The same things were measured in two ways. Each way mixes the same 7 hidden numbers, adds some noise and spreads widely along 4 directions of its own, which tell nothing about the thing.
(in the rows, 128 means zero)
Some things both ways: the first way, then the second way.
[189 136 106 123 128  65 109 200 141 217 171 164 117  99 116 131 129 154]
[ 98 142 157 104 186  81  92 128 138 121 186 144 119 102 119 131 108  98
 129 120]

[ 63  86  99 179 133 110 131 148 112 122  47  88 165 187  63  83  90 100]
[127  99 139 137 138 135 135 133 109 139 119 149 147 136 115 141 174 160
 145 144]

[114 113  88 225 163 177  94 163  88 102 114  94 154 124 157 106 101 118]
[182 107  99 131 133  51 199 155 136  85  53   9 147 151  59 136 119 114
 110 128]

[111 139 128  69 113 163 150 106 123  61 100 168 122 171 114 203 172  84]
[129 119 145 174 143 176 101 144 114 143 176 187  91 146 117  98 132 138
 131 168]

[ 87 120  89 125 104 118 137 134 141  92  85 146 148 169 103 148 132  96]
[102 170 130 133 158  99 148  96 111 156  76  79  94 162 102 139 138 154
 114 123]

[ 95  91 169 152  96 133 148 137  88 118 115  97 119 117 109 124  64 138]
[108 137 137 109 151 102 117 120 123 146 142 159 129 145 121 133 134 117
 130 147]

[ 63 106 153 134 100 126 153 108 141  76  98 185 128 148 131 122 123 115]
[146 127 130 144 126  91 153 143 128 127 120 102 136 137 113 122 129 111
 122 126]

[ 99 130  87 110 141 112 106 122 170 110 110 202 126 154 122 147 195  92]
[157 148 141 151 135 108 148 158  99 106 131  97 131 123 124 110 129 135
 141 137]

[141 143  96 174 181 151 133 155 118 124 120 115 146 148 119 115 152 101]
[133 136 124 134 113 133 131 140  94 123 121 105 132 111 156 130 108 141
 142 140]

[140 156  53 127 176  74 153 178 142  91 156 127 182 150 107 105  99 107]
[ 95  84  97  89 128 189 117  89 191 152 165 153 184 172 120 150 179 137
 115  42]

[115 126 107 173  94  78  85 156 164 208 110 162 145 157 121 140 159 172]
[157 128 129 126 121 102 139 164  86 126 127 160 142 132 162 123 141 121
 139 177]

[155 163 104  92 141  75  99 161 188 209 143 196 105 158 120 153 217 129]
[136 130 147 146 110 110 134 137 105 120 116 115 134  89 122 127 120 123
 151 153]

[146 143  87 193 169 182 125 171 104 128 101 107 152 165 131 132 152 103]
[145  98 116 151 112 133 137 139 128 132 114 119 132 127 114 125 134 122
 127 143]

[109 123 219 180  75 126 185 158  95 138 135 103 140 127 145 105  41 179]
[116  60 107 106 104 106 110 127 174 156 150 201 149 129 119 146 131  69
 113 160]

[103 115 141 110  66  81 166 114 169 136 110 175 125 130  97 154 137 131]
[121 159 140 126 140 115 107 124 118 135 142 152 112 115 137 121 125  98
 127 150]

[119 128 198  64 148 161 135 102  94  81 152 173  79 124 135 169 162 101]
[108 164 145 150 111 180 124 127 109 152 186 159 151 145 168 107 148 158
 155  95]

[124 156 103 134 171 189 161 112 138  49 121 159 133 141 152 156 180  70]
[138 142 116 141 133 107 125 138 103 120 103  87  84 121 124 122  73 113
 118 177]

[159 132 211 196  99 186 137 180  63 168 141 101 118 122 171 145  87 177]
[174  80 111 159  63 141 154 171 154 115 172 131 180 121 128 103 133  93
 136 116]

[191 161 156 136 171 217 116 149  82 126 165 152  90 103 169 184 194 114]
[ 98 144 130 128 143 108 112 105 137 169 136 156  96 141 124 130 128  96
 103 137]

Other things, the second way, with their names:
K263: [138 187 124 132 108 126 126 142  96 118 147 104 122 108 171 115  87 114
 143 140]
K127: [156 124 116 139 105 135  96 158 139  94 177 137 121  78 140  97  76  60
 125 157]
K516: [117 138 146 129 159  86 114 129 134 125 147 115 112 106 113 125 106 100
 122 129]
K146: [148 132 139 135 154  93 121 173  98  91 157 108 100 112 116 117  66 119
 143 192]
K275: [123 133 128 126 126 114 147 121 126 134 110 110 133 151 101 135 129 136
 139 141]
K305: [119 150 119 150  91 168 134 115 122 152 137 122 144 128 164 119 148 140
 130  82]
K713: [ 88 167 132  95 139 111 111  88 103 155  97 136 124 117 160 155 140 134
 131 136]
K835: [118 126 146 157 121 166 115 112 136 137 137 134 126 116  92 115 150 136
 138 120]
K187: [139 117 143 129 137 124 105 167 127 122 219 220 127 144 139  97 113  89
 146 181]
K433: [137 115 137 158 100 143 131 139 140 116 146 128 144 107 101 113 129 115
 143 125]
K225: [114 150 120 102 126 118 119 114 135 131 143 137 143 136 147 136 120 109
 129 120]
K99: [127 164 120 135 100 136 150 124 129 132 142  90 153 131 144 121 122 126
 134  81]
K18: [135 126 119 126 112 178 136 117 130 126 124 135 163 148 122 126 174 148
 140 105]
K776: [126  91 124 120 128 117 138 131 128 112 111  90 153 115 102 153 122 145
 140 130]
K982: [128 158 143 123 140  74 115 124 126 123 118 131 110  94 109 122 113  73
 124 165]
K76: [131 149 118 132 124  82 175 117 149 128  94  67 135 164  72 128 120 117
 121 112]
K640: [ 92 160 131 133 133 119 137 101 114 177 112 121 116 153 148 139 146 150
 120 109]
K845: [141 141 122 155 109 168 139 123 124 134 117 122 131 153 110 109 154 130
 130 126]
K235: [123  86 133 144 118 147 135 114 166 117 123  99 153 114  52 129 147 133
 134 100]
K694: [140  63 110 155 112 170 126 158 123 123 158 124 139 129 132 134 117 155
 135 135]
K314: [ 94 115 129 121 163  83 151 112 161 152 130 101 126 171  76 145 130 131
 110  93]
K260: [ 74 165 124 109 104 167  92  85 141 163 158 167 125 120 160 132 117 114
 130 108]
K422: [112 153 143 113 134 126 131  97 151 121 126 112 161 126  94 131 166 127
 140  79]
K256: [ 89 177 136 109 140 105 126 108 101 148 125 116 120 140 144 143 113 147
 141 126]
K718: [ 78 202 142 120 116 126 119 101  97 151 141 118 106 137 152 135  75 153
 160 147]
K964: [138 163 106 117 109 147 128 134 123 134 150 135 145 147 183 115 136 109
 118 103]
K595: [100 150 116 125 100 199 112  83 136 154 128 144 148 139 135 130 159 149
 137  93]
K92: [156  85 122 129 141 152 122 150  80 106  90 133 122 125 118 138 136 165
 144 204]
K567: [140 117 116 148  86 168 144 135 150 130 156 137 167 147 120 113 145 121
 136 101]
K27: [153  95 121 147 120 136 166 140 130 107 106  73 170 130  92 134 164 157
 134  92]
K937: [144 164 126 134 169 133 139 119 119 120 111  78 112 159 107 118 154 145
 110  96]
K639: [148 124 106 149 112 122 201 122 125 141  52  52 156 188  94 141 178 167
 120  88]
K431: [125 124 111 120  97 155 101 109 124 147 108 168 134 100 157 133 156 102
 119 145]
K676: [134 140 110 135  91 136 141 118 123 123 100  80 149 102 135 131 125 122
 127 102]
K434: [155  98 108 121  70 175 116 149 127 107 151 187 161 119 140 117 120 101
 161 186]
K509: [115 160 153 125 167 106 110 136 118 125 172 156 109 135 117 115 115 117
 135 150]
K104: [124 169 108 138 100 139 140 138  99 145 142 123 109 173 166 119  81 133
 136 158]
K963: [139 127 131 141 146 149 103 124 149 140 157 169 110 138 116 106 152  92
 104 125]
K637: [151 100 137 142 147  55 148 170 136  93 143  53 121  96  86 126  74 102
 124 129]
K862: [105 188 125 110 152 106 133 114  81 155 109 114 113 158 184 144 129 157
 130 128]
K279: [111 150  98 114 114 150 114  94 149 169 122 157 110 151 155 126 137  87
  92 121]
K908: [124 115 114 119 119 104 127 130 147 124 140 119 134 124 109 131 101  96
 122 138]
K108: [136 124 149 147 135 133 123 164 137 108 214 140 137 128 118 100 105 116
 146 122]
K85: [113 137 118 137 100 144 125 105 153 147 125 110 127 129 114 124 122 108
 114 101]
K945: [132 116 127 137 139 140 121 139 115 137 146 146 127 134 140 124 143 133
 125 130]

Some of these things the first way, each followed by its name:
[139 112 122 183 137 103 139 159 115 179 114  96 135 117  84 100 112 135]	K713
[ 81 121  45 177 109 117  99 166 140 134  66 122 189 199 109 133 127 126]	K639
[ 59  79 145 152 143 126 157 119  87  57  79 116 143 155  84  84  75  98]	K27
[215 164  95 206 163 205 162 177 119 141 144 109 142 100 154 155 160 109]	K127
[ 82 144 147  80 106  76 178  83 192  89 136 166 129 143 120 152 147 117]	K434
[ 52 114 206  92  69  82 208 117 119  57 104 153 158 195 100 119  52 141]	K694
[189 184  80  98 197 158 102 181 142 166 169 122 102 126 157 168 191  89]	K718
[ 96 126 185  78  91  93 167 107 151  91 152 194 108 118 135 151 123 129]	K99
[161 134 132 145  97  44 118 216 117 248 150  89 152 147  98 119  74 197]	K776
[148 111 131 233 138 186 140 217  59 142 107  85 149 132 140  83  49 131]	K637
[132 168 106  79 138 119 171 121 179  83 143 195 126 143 139 165 184  83]	K85
[ 94 142  97  55 106  53 191 102 189  88 113 161 147 160  71 159 151  91]	K595
[158 136 140 151 148 198 105 154  81 125 148 126 101 101 169 163 136 122]	K187
[153 130 164 137 107 145 194 152 103 135 133  83 128 107 108 140  88 129]	K260
[103 134 132 119 124 143 153 129 127  82 122 140 129 144 134 144 124 104]	K567
[ 99 105 114 118 110 133 143 130 123  97 106 142 121 123 109 141 111 100]	K509
[163 141 167 121 141 191  91 153  74 145 174 122  79  87 181 181 143 141]	K76
[100 121 155 138  49  72 182 161 152 146 123 134 155 147 119 123  55 166]	K908
[167 147 119 167 174 186 127 126 112  97 159 156 121  95 166 159 178 110]	K964
[ 77 124 164  85 114 114 154 100 146  69 116 204 119 164 121 139 153 106]	K640
[118 123 129  74 143 144 159 110 121  80 105 142 112 147  87 159 160  71]	K835
[112 114 175 124 110 139 132 143  85 133 132  95 107 116 124 151  92 146]	K275
